The rows are grouped in 4 different ways at once. Each group adds its own fixed numbers to the row, and there is some noise. The rows also spread widely along 11 directions, which tell nothing about the answers.
In the rows, zero is written as 128.
Known rows, each followed by its group in each grouping:
[134 133 136  70 157 101 122 156 140 117 120 131 139 109 195  95 105 144
 125  99 159 108 141 135 150  99  97 133 105  81 109 132 162 127 163 158
  99 129]	C tur nenu k801
[135  77 145 169 156 172 184 127 142 158 118 143 118 197 188  81 135 179
 143  75  94 201 197 138  85  87 130 184  97 165  79  59 165  52 129 122
 169 140]	C Fop Buz k297
[ 99  88 139 142  89 188 161 131 114 153 123 123 178 149 149  83 135 109
 159 116  92 138 140 117 117 106 142 145  77 146 117 127 139 103 135 132
 156 143]	S tarat zut k881
[140 117 136 110 161  79 131 153 175 151 137 136  58 124 184 126  85 173
 135  85 134 190 142 139 130  86  81 142 117 110 110  43 151  86 143  96
 111 150]	M negen Buz k801
[133 102 146  93 139 140 146 153 120 210 118 174 134 108 215 133  99 178
 127 104 111 124 169 127 129  72 110 172 115 148  80 108 176  99 169 136
 170 120]	S tur Naro k881
[123 114 109 131 142 117 149 125 178 171 145 154  90 164 143 104  93 143
 118 156 134 155 109 145 118 113 118 151 165 130 157 153  79 133  83 137
 137 153]	N Fop nenu k297
[117 109 151 133 140 108 149 145 157 163 140 145  98 119 190 104  93 151
 132 108 137 163 122 138 119 103 129 155 130 139  85  80 125  96 135 129
 143 128]	N negen zut k297
[122 108 145 128  98 127 147 156 143 162 126 150 144  84 182 128  98 110
 148  98 124 132 118 120 149  95 117 138  73 139  94  88 148  77 176 123
 139 130]	M tarat Naro k881
[119 107 131  91 183 166 157 148 135 126 115 129 149 169 178  87 132 165
 122 116 121 131 186 135 128  95 128 175 133  91 137 167 159 127  93 172
 122 130]	N tarat nenu k801
[102 115 135 148 128 108 126  90 162 145 156 101 151 143 178  87 131 145
 190 140 135 147  62 171 138 124 131 158 127  82 163 106 122 151 123 130
  96  99]	N tur nenu k881
[119 150 150 121 127  87 128 119 140 103 145 108 139 129 185  91  93 127
 144 111 134 140  92 165 125 142 133 129 117  81 111  83 152 133 156 118
  78  95]	S Fop Buz k297
[102 126 131  84 134 125 126 138 131 134 147 111 130 127 172  85  99 134
 139 126 139 129 130 136 117 112 111 132 122  77 154 135 155 149 123 134
  94 117]	M Fop zut k297
[115 125 152 104 120 116 139 119 102 153 131 124 167 129 170  91 126 128
 145 111 129 129 118 156 111 110 136 129 107 104  83 107 172 144 169 138
 112 111]	M tarat Buz k801
[157 135 141 107 109 117 130 106 143 152 132 137 110 165 171 111 104 132
 136 116 115 150 125 118 108 107 111 132 115 118 141 123 147 107 139  88
 132 138]	N tur zut k881
[123  94 145 130  89 151 139 142 138 142 139 125 151 113 181  98 108 105
 167 116 119 138 118 118 132 107 115 148  78 134 144  89 144 103 144 106
 128 123]	N Fop nenu k297
[106 117 161 147 109 149 168 150 116 117 124 134 145 150 192  99 113 135
 144 113  97 142 135 141 123 125 177 179 109 128  99 100 155  93 111 139
 152 118]	S tur Naro k801
[146 140 166 177  75 132 180 118 123 121 134 137 124 208 189 124  94  98
 135 111  86 169 114 140  85 148 207 166 128 163  92 100 122  77 111  87
 168 131]	N tarat Buz k881
[124 109  86 170 105 171 162  97 190 114 117 147 166 155  87  93 118 106
 120 129  95 143 106 121 156 120 122 112  77 143 144 160  40  92 111 142
 148 188]	S negen Buz k881
[111 131 128 114 122 127 140 135 140 136 129 128 142 124 165 100 117 134
 139 125 129 131 120 140 142 105 123 135 110 106 135 140 139 123 125 144
 121 136]	C tur Naro k881
[130  98 128 114 161 136 138 126 164 177 131 152 110 144 175 104 104 172
 132 121 113 156 143 121 123  85 106 162 142 111 146 118 141 107 108 125
 144 112]	M tur zut k297
[ 98 131 151 130  98 119 156 140 126 117 134 130 148 106 159  88  97 105
 116 124 137 130  93 155 127 135 167 123 113 130  65 119 109 129 145 159
 131 136]	N negen zut k801
[142 129 121 108 168  91 132 110 186 158 136 135  95 148 154  87 113 165
 116 101 165 140 123 139 126 101  79 129 111 106  93 130 117 104 168 133
 114 155]	M negen zut k297
[139 121 135  86 126 121 123 132 154 156 141 143 136 128 194 118  80 134
 126 134 120 102 126 116 135 117 120 152 129 107 135 131 149 128 135 124
 127 115]	N Fop zut k801
[124 111 122 128 169 112 142 119 177 145 145 113  76 198 161  71 126 172
 136 101 148 164 142 133 110 105  94 165 118 109 131 123 139  94 118 113
 128 171]	S tur zut k297
[166 130 131 205 148 105 164  72 226 143 122 178 141 160 169 119 119 176
 132 112  88 167  72 153 139 108 151 165 131 131  95  75  90  64 125 129
 147  81]	C tur Naro k297
[106  72 129 114 132 137 146 132 133 216 139 142 115 121 156  74 129 166
 139 109 141 147 151 138 105  76  74 139  89 164  68  94 150 116 178 149
 151 165]	S Fop zut k801
[145 108 135 110 121 121 135  82 136 207 130 148 143 138 157  90 132 161
 142 109 125 135 130 137  93  81  84 127  88 139  68  97 160 122 208 127
 135 127]	M Fop zut k801
[130 113 121 107 146 116 126 157 173 144 124 153 138  84 175 120  93 129
 142 114 132 136 124 128 165  83  93 128 116  98 146  99 135 119 130 139
 104 116]	C tarat nenu k801
[ 72 132 137 163  95 128 170 149 132  77 151  91 148 168 160  73 107  72
 147 128 155 113  87 152 139 175 191 156 105 115 115 169  89 106 111 142
 127 181]	M tarat Buz k881
[162 126 148  94 149 105 124  97 151 171 121 152 127 137 181 123 108 179
 137 119 105 156 123 155 109  81 108 145 144 105 115  86 159 141 149 128
 118  87]	N negen nenu k801
[111 113 134  76 115 101 118 175 122 146 156 102  73 137 178 100  90 113
 149 103 168 133 150 108 130 109  92 140  92 106 144 113 163 113 143  89
 122 199]	M tur Buz k801

New rows. What belongs after each?
[118 100 151 113 122 106 129 124 113 204 139 124  75 136 156  81 130 153
 170 105 143 193 128 153  81  71  68 129 106 142 111  55 175 128 171  95
 121 143]	S tur nenu k297
[ 81 100 128  78 179 132 130 115 117 189 133 110 163 122 180  73 143 187
 144 114 168 102 151 168 125  94  98 157 109  92  81 147 166 154 181 180
 116 141]	M negen Buz k881
[126 163 159  95 138  51 131 158 129 136 141 143  98 116 209 120  68 140
 106 109 163 132 107 166 126 131 153 143 161 105  68  92 147 132 149 135
 117 121]	C tur Buz k801
[155 130 123 121 112  95 136 107 172 122 122 144 120 122 132  90 114 123
 112 101 137 153 104 123 140 102  88  90  82 117 103 111 114 109 167 126
 109 152]	N tur zut k801
[128 129 134 153 159 116 136  99 211  66 126 126 189 124 182  87 113 141
 139 114 121 122  80 146 174 136 153 149 102  59 116 116 106 101 130 159
  89  75]	N negen zut k297
[ 92  97 141 154 132  83 129 138 175 154 181  79  60 176 194  82 128 154
 208 110 173 159  94 148 124 121  94 195 103 113 144  62 146 104 132  86
 111 178]	S tur nenu k801
[105 103 132 135  82 125 145 144 132 138 149 114 106 140 140  72 120  88
 159 115 158 141 104 126 118 113 116 132  77 145 127 129 112 105 148 114
 134 183]	M tur nenu k297
[143 119 120 152  97 173 157 150 175  94 111 157 147 123 165 129  87 108
 139 110  60 166 146  95 162  92 120 129  74 115 188  92 123  69  85 105
 131 125]	C Fop Naro k881
[143 128 141 130 197 125 136 104 179 103 113 126 150 142 195  96 139 203
 152  90  92 183 138 160 135  81 106 161 112  41 150  75 192 103 119 134
  73  47]	M tur Naro k297
[142 136 147 157 104 120 157  83 133 147 123 147 155 174 168 105 119 141
 137 110 100 148 104 157 103 129 157 141 116 139  78 103 127 111 156 116
 153 120]	S tur Buz k881
[123 127  97  98 137 112 127 131 181 147 144 149 102 136 141 120  75 127
 119 131 146 127 114 123 151 113  91 123 121 112 160 162  83 118 122 119
 124 185]	M negen Buz k881
[120  96 107 103  70 125 129 166 145 183 144 160  67  80 108 121  64  78
 124 124 129 180 124 102 128  83  59  75  92 165 163  87 101 110 134  85
 132 190]	M Fop Buz k297
[154 131 139 181 106 135 169 166 200  68 118 157  80 163 183 136  74 113
 133  87  86 185 135 100 152 120 144 156  99 127 165  93 104  23  81  80
 146 149]	M tur Naro k881
[126 121 136 108 153 119 129 121 159 133 142 117 157 137 200  95 120 165
 152 105 129 108 124 140 144 110 104 167  88  81 124 113 177 107 165 130
 100 104]	S Fop Naro k297
[162 160 142  94 116 105 119 130 151  86 125 128 129 154 178 134  73 110
 131 114  92 146 118 126 137 123 129 125 120  71 171  99 159 116 109  81
  91 106]	S tarat Buz k801
[103 121 125 148 130 129 153 111 154 139 128 131 171 123 142  90 124 127
 141 119 129 152 103 164 137 114 140 120 107 117  99 105 107 120 138 155
 114 131]	C tarat Buz k881
[128 130 151 154 118 139 164 127 125  93 100 145 144 112 131  84 112 120
 117  89  87 217 129 165 113  95 140  88 103 106 104  64 138 106 120 132
 103  91]	M tur Buz k297
[119 110 118 126 162 133 142 125 159 151 113 151 140 107 157  88 118 167
 131 115 123 174 140 170 126  77  92 119 118 109 121  97 128 133 131 168
 105 112]	C Fop nenu k881
[156 113 119 131 118 135 141  98 167 129 124 138 139 167 138  96 123 135
 128 103 109 154 130 122 130 104 107 127  85 123 128 114 126 102 135 113
 128 153]	N tur Buz k801
[ 79  79 151 165 100 126 143 132 145 175 135 139 153  51 167 102 119 129
 179 124 123 177  73 173 144  90 122 126  95 143 100  36 119 131 165 143
 121  98]	N negen nenu k881
[151 124 136  69 188 111 119 127 144 182 124 155 103 134 193 106 104 197
 119  97 124 154 171 130 110  63  80 143 147  89 117 100 188 123 143 126
 120  96]	C tur zut k297
[162 136 148 112 100 113 115  94 147 125 129 135 146 137 174 127  90 131
 147 121  78 165 106 139 121 114 117 117 110  85 157  61 164 132 133  82
  94  82]	N Fop Buz k801
[102 109 147 112 139 108 142 122 120 185 139 131 150 121 190  90 123 160
 140 107 151 116 126 161 119 111 134 162 108 138  33  90 154 126 189 159
 148 138]	C negen Buz k801
[148 103 121  87 145 151 135 108 143 170 117 160 179 132 163 106 123 157
 115 119 114 110 154 122 144  96 109 144 108 110 111 144 149 126 146 151
 138 128]	N tur Buz k801
[132  99  71 142 124 117 144  91 227 170 143 172 168 121 117 108 101 119
 100 152 156  71  78 121 188 136 106 136  98 150 100 184  30 109 152 172
 153 194]	N Fop Buz k801
[114 103 158 135 123 142 158 132 124 134 147 104 116 181 192  70 130 139
 156  99 129 161 148 127  96 117 141 177 104 128 111 103 167  90 122 114
 139 138]	N tur zut k297
[110 107 103  91 143 104 123 175 189 150 144 149 103  75 165 112  76 127
 125 121 178 121 120 125 177  98  64 118 110 112 151 141  93 119 140 149
 104 177]	N Fop nenu k881
[111 103 131 127 140 121 140  99 148 148 138  87 173 148 161  51 174 132
 175  96 180 115 110 160 125 107  87 141  54 109  76 138 149 119 207 162
  99 161]	N tarat nenu k881
[106 123 127 160 149  88 143 109 194  96 161  65 119 195 182  49 147 134
 168  97 180 123  99 144 135 143 125 176  81  97 101 118 129  85 150 137
  97 178]	C tarat zut k801
[126 138 139 159 140 115 151 100 168 111 131 144 159 159 182 116  97 151
 135 134  90 147  85 163 142 138 186 165 155  86 130 103 113 121  89 140
 119  80]	M tur Buz k801
[118 120 152 100  79 140 132 149 109 156 139 122 146 111 188 112 106 106
 167 104 134 106 133 111 129 100 112 144  58 135 112 112 165 101 177 103
 142 161]	C negen Naro k881
[142 131 126  90 128  84 118  87 157 188 145 149 178 115 169 115 102 127
 120 138 157  83  78 146 146 118 116 136 124 109  86 145 121 141 190 140
 120 113]	N tarat Buz k297
[ 82 125 153 141 110 106 137 119 119 128 141 102 151  98 142  58 127 114
 159 105 149 171  87 184 120 113 133 105  86 110  72  61 137 140 173 146
  91 122]	C negen Buz k297
[ 91 116 135 142  93 134 149 119 115 142 146  86 111 143 108  63 141  97
 161 128 121 204 103 160 101 101 113 113  96 113 157  98 142 141 105 113
  91 147]	N tarat Naro k297
[111 128 137 126 132 127 133 141 154  87 142 100 119 167 184  84 107 122
 159 103 126 149 131 127 137 124 134 160 103  79 167 102 149  99 100 102
 104 137]	C tur Buz k297
[116 117 136  95 169 105 138 127 147 200 134 159 141 101 191 111 110 187
 125 126 140 108 126 157 145  89 117 165 137 112  71 115 148 132 160 170
 135 112]	C negen Naro k801
[154 133 133 112 189  88 135 115 181 148 124 147 139 151 207 121 101 188
 121  97 130 134 133 149 142 104 121 167 141  88  88  93 157 102 149 143
 114 103]	C tarat Buz k801
[ 84  74 140 170  81 173 163 148 123 161 134 131 148 131 172  87 131 102
 178 117 123 148 123 125 126 104 141 160  77 176 112  98 117  93 136 137
 174 163]	C tur nenu k881
[116 111 129 115 140 139 131 114 142 119 121 111 170 120 167  82 124 152
 158 106 108 167 135 156 137 100 103 123  90  72 144  82 160 129 137 136
  80 100]	N Fop Buz k881
[138 107 117 122 104 148 147 119 150 141 142 127 122 186 137  92 105 104
 131 120 124 140 143 108 116 119 108 140  91 142 148 147 114  97 119 102
 145 191]	N Fop Buz k297
[130 112  87  81 139  98 112 126 184 201 146 152 113 110 130 121  95 127
 123 142 152 122 113 119 160  90  63 120 129 116 152 138  99 139 132 127
 119 176]	C tarat Buz k801
[104 109 135 155  97 147 145 176 173  86 134 126 133 104 177 109  96  94
 162 110 107 143 117 103 175 116 139 153  75 110 175  92 124  69  89 111
 123 134]	C tur Naro k297
[140 101 143 109 107 174 160 160 115 133 108 155 159 136 193 109  98 120
 124 100 119 120 172 112 124 104 131 149  82 147  98 140 145  86 151 145
 161 146]	N Fop nenu k881
[145 152 143 133  75 112 170 162 137  91 131 126 119 174 170  99  99  64
 118  85 156 102 134 104 126 142 145 138  61 159  76 170 119  49 168 110
 156 219]	C tarat Naro k881
[ 80 107 149 136 117 130 155 171 136 122 144 119 112 118 176  93  94 126
 145 118 125 149 125 142 127 118 149 158 114 128 102  85 128 113 122 140
 133 146]	S negen zut k801
[129 139 106  86 150  94 111 116 177 174 146 139 112 130 165 115 103 157
 131 132 152 113 110 133 153  97  73 137 125  84 159 153 128 133 140 128
 110 152]	C tur Naro k881
[121 127 108  88 134 124 130 116 147 172 122 146 139 118 133 100 109 135
 117 118 143 130 133 140 136  91  87 104 110 119 109 142 110 130 158 146
 124 169]	C negen Buz k881
[126 115 114  85 150 131 114  84 142 173 128 113 190 143 157  82 149 147
 157 110 141 105 130 139 138  90  79 129  84  83 122 144 160 141 185 140
 101 134]	C tarat Buz k881
[109 130 140 154 128  85 145 118 154 140 155 115 110 154 159  88 107 121
 145 119 139 164  85 167 116 130 142 147 124 118  97  90 118 112 140 120
 112 135]	S tarat Buz k297
[102  84 115 150 141 164 158 165 178 126 135 137 162 139 209 109  98 135
 155 102 128 109 153 104 171 125 136 190  83 137 124 118 116  57 122 145
 159 168]	C Fop Buz k881
[111  95 121 136 159  97 134 121 192 190 147 154 112  93 173  99 101 170
 137 115 147 147 105 149 141  94  89 140 123 120  97  76 120 107 158 145
 117 108]	M Fop zut k297
[133 143 152 127  94 122 151 113 115 153 140 126 142 166 163 101 117 107
 144 126 111 134 103 141  99 119 140 146 111 132 109 127 152 117 147 100
 134 127]	S tarat Naro k297
[110 114 131 152 112 132 148 117 160 137 139 131 150 144 186 101 110 130
 170 132 117 133 102 144 133 119 141 157 113 125 140 111 117 114 127 129
 130 121]	C Fop nenu k881
[128 118 140 148 108 134 146 139 187 125 132 159 171 106 208 145  81 129
 148 120  98  96  91 117 180 129 153 177  94 123 117 111 108  66 144 123
 149 113]	S negen Naro k881
[116 117 123 189 141  97 169  82 182 145 141 131 146 173 165  77 137 154
 139 111 161 133  78 174 130 147 153 159 112 138  49 131  78  93 168 159
 140 158]	M tur Buz k881
[ 90 105 144 150 124 134 152 133 133 138 141 113 162 146 195  77 126 137
 158 113 134 125 125 153 123 131 158 177  96 124  81  93 145 109 141 155
 136 139]	C Fop Buz k801
[112 122 127 132 130 135 150 132 145 122 126 133 151 135 160  93 105 136
 126 111 115 147 133 152 133 120 123 122 103 111 114 114 124 119 131 144
 115 141]	S Fop Buz k881
[114 114 128 136 138 121 139 131 162 125 139 110  97 158 151  91 109 145
 152 104 124 183 136 140 123 100 108 141 100 111 133  75 130 111 115 114
 112 161]	C negen Buz k801
[140  97 120 121 168 143 137 128 188 163 123 164 134 106 175 125 103 184
 133 120  88 169 144 132 153  70  87 150 120  92 166  80 152 109 104 133
 107  83]	N Fop Naro k297
[122 148 132 128 132 123 152  85 131 111 128 130 180 177 150  76 114 135
 110 137 121 114 100 176 111 151 170 134 135  97  94 164 115 148 130 160
 114 115]	S Fop Buz k297
[123 123 145 184  91 133 157  82 165  96 147 106 172 219 183  83 137 113
 180 132 114  92  67 141 128 170 190 199  96 124 119 144 108  98 130 119
 150 135]	S tur nenu k801
[ 88 115 134 157 154 132 144  91 156 105 128 111 198 108 145  61 141 151
 156 119 120 156  87 189 144 119 148 127 104  72 102  94 120 141 139 178
  82  73]	M negen Buz k297
[112 109 153 123 117 142 149 176 135 123 121 150 128 106 193 122  81 128
 142 119 100 152 139 130 131  99 149 158 120 133 125  81 133 105 106 133
 143 117]	C negen nenu k801
[103 125 107 109 171  98 125 104 189 138 136 137 168 116 160  85 121 166
 131 149 158  94  76 168 167 122 127 145 147  62 134 166  97 163 124 192
  96 106]	M tur nenu k801
[115 116 111 116 131 124 139 147 163 120 123 140 130  89 133  94  99 123
 126 112 125 162 133 140 154 100  92  92  95 106 134  91 117 124 127 146
  97 143]	C Fop Buz k801
[156 112 121 124 114 125 135  95 173 166 153 137 148 192 204 117 106 133
 146 118 145  75 119 104 138 142 128 190  92 142 105 160 118  77 176 106
 166 178]	N Fop Buz k881
[121 123 151  87 105 129 147 153  98 161 118 157 134 102 156 107  94 118
 110 125 131 136 136 149 110  99 135 120 127 146  79 132 123 149 143 158
 144 145]	N negen nenu k801
[132 118 151 127 147 137 162 131 121 169 107 153 145 129 186  89 141 176
 122  84 122 161 167 150 107  73 118 143  95 141  52 102 171  91 172 158
 154 131]	C tur Naro k881
[146 124 149  99 182 106 125  97 150 119 135 102 150 177 216  89 130 181
 155  92 137 129 138 148 127 118 122 182 115  59 125 111 190 108 146 120
  94  97]	N tur Buz k297
[154 144 127  91 124  91 137 136 150 166 152 137  47 194 166 112  94 135
 118 114 155 137 141 109 102 110  93 152 129 126 142 165 144  94 127  77
 146 190]	M tur Naro k297
[107 138 151 141 107  73 152 147 137 147 161 105  57 156 175  82 110 130
 151 108 161 176 112 163  94 121 119 144 104 137  93  65 152 106 143 108
 112 178]	C Fop Naro k801
[117 127 150 124  69 135 151 166 124 118 133 146 117 114 165 130  65  77
 134 136 104 137 105 120 124 127 167 131 122 139 139 122 106 120 101 112
 149 143]	M negen nenu k801
[136  77 151 152 211 158 165 123 175 143 110 142 167 161 240  79 149 222
 146  67 114 143 177 137 135  90 143 220 107 109  55  87 183  55 149 171
 148  81]	N tur zut k297
[117 142 138 137 130 131 159 132 154  90 116 157 176 133 177 102  89 126
 102 125 115 108 103 143 152 147 183 141 140 102  96 163  95 115 118 173
 139 105]	S tur zut k881
[125 119  98 104 152 120 129 138 193 137 149 127  87 176 167 108  90 144
 138 151 140 119 130 118 146 114  96 169 143  98 205 163 100 129  75 127
 115 175]	C Fop nenu k801
[ 70 117 156 145 118 140 158 147 115 123 157  86 123 167 193  84 116 137
 170 128 127 130 117 153 110 139 183 198 120 104 124 124 149 126  97 139
 133 136]	M negen Naro k801
[103 125 115 145 122 137 155 123 173 132 140 141 179 130 179 105 106 134
 140 143 124  92  90 143 161 141 156 168 119 102 130 161 102 115 122 163
 133 116]	M Fop Naro k881
[152 141  96  94 210  78 118  77 232 126 138 121 117 160 151  76 127 184
 119 102 179 107 107 144 155 102  60 136 108  54 124 165 114 108 167 148
  79 144]	M negen zut k297
[112 152 133 171 120  99 142 131 193  55 145 122 135 142 173 101  79 109
 148 141 112 150  62 166 149 158 163 140 142  73 175 109  85 129  76 128
  81  90]	S Fop nenu k297
[131  74 109 109 162 121 137 122 171 232 125 163 110 103 140  77 144 172
 136  94 177 148 144 130 132  46  35 124  81 161  73 107 131  99 202 153
 147 180]	C tur nenu k297
[104 134 125  64  47 107 129 157  96 185 147 151 117  83 125 104  64  61
 106 148 168  88 100 117 117 123  95  77 100 162 100 174 102 154 184 126
 149 196]	S Fop zut k881
[164  92 149 150 149 122 142 123 178 155 126 146 133 136 218 111 113 171
 162  59 112 161 149 129 128  89  91 169  61 137  65  25 179  37 204  97
 132 120]	S Fop Buz k297
[126 119 139 132  90 132 159 155 123 157 118 177  91  96 109 129  69  97
 106 129  62 246 126 147 104  78 122  76 147 152 151  46 112 129  79  94
 126 110]	S tarat Buz k297
[123 129 136 137 145 105 149 106 155 145 130 128 141 130 154  84 135 155
 129 113 130 158 106 178 124 101 123 133 117 104  81 108 141 132 142 160
  99 112]	N tarat Naro k801
[143 180 134 120  98  88 138 115 146  52 138 103 106 188 131  80  93  81
 116 112 140 150  98 142 110 148 142 101 108  93 134 145 102 114 120  95
  93 174]	C negen Buz k297
[125 124 123 102 138 126 147 120 134 176 139 151 124 165 172 115  94 152
 111 137 130 127 141 144 113 115 127 150 152 125 122 155 122 134 121 140
 146 152]	N Fop Buz k881
[139 130 123 110 163 112 118 111 206 112 138 129 127 144 188 125  91 169
 148 126 101 131 109 123 157 109 116 161 131  55 183 108 136 117  97 112
  96  92]	M negen zut k801
[107 120 145 135 160 147 147 130 149 110 115 132 133 145 187 106 112 169
 160 116  81 190 141 166 122  88 144 161 138  86 162  82 147 127  79 136
 105  83]	C negen nenu k881
[133 100 117 111 144 116 148 156 192 164 150 150  90 140 191 123  81 142
 119 118 150 103 137  93 152 114 111 182 115 146 111 145  98  74 131 134
 169 192]	N negen zut k801
[114 115 156 132 124 128 157 158 129 131 133 137 126 151 223 117  81 140
 138  97 125 129 143 139 119 135 158 177 115 139  86  95 149  84 147 120
 154 144]	S Fop Buz k881
[108  93 144 139 151 127 155  94 127 202 129 138 137 143 162  70 152 188
 143 116 129 169 124 172  96  88 124 156 131 140  57  85 150 138 161 167
 145 112]	N tur zut k801
[127 149 110 120 155  97 119  86 204  81 133 104 150 144 134  66 125 148
 140 120 135 130  89 160 153 125  91 110  92  51 152 130 119 138 134 147
  53 122]	S Fop zut k801
[136 124 136 120 111 109 139  96 132 181 142 149 125 142 153 102 102 130
 118 131 121 155 106 155 100 114 123 127 131 141 100 100 125 135 151 119
 133 128]	N Fop Buz k297
[124 121 134 116 136 124 143 136 143 167 134 154 135 130 169 118  90 132
 128 126 102 163 129 137 122  98 131 142 147 124 133  96 136 119 110 122
 130 105]	C tarat Buz k297
[113 114 135 131  92 143 160 145 125 145 131 142  98 142 125  89 102 108
 121 121 110 174 135 126 110 104 129 114 110 146 122 118 118 116 112 124
 147 163]	M tur zut k801
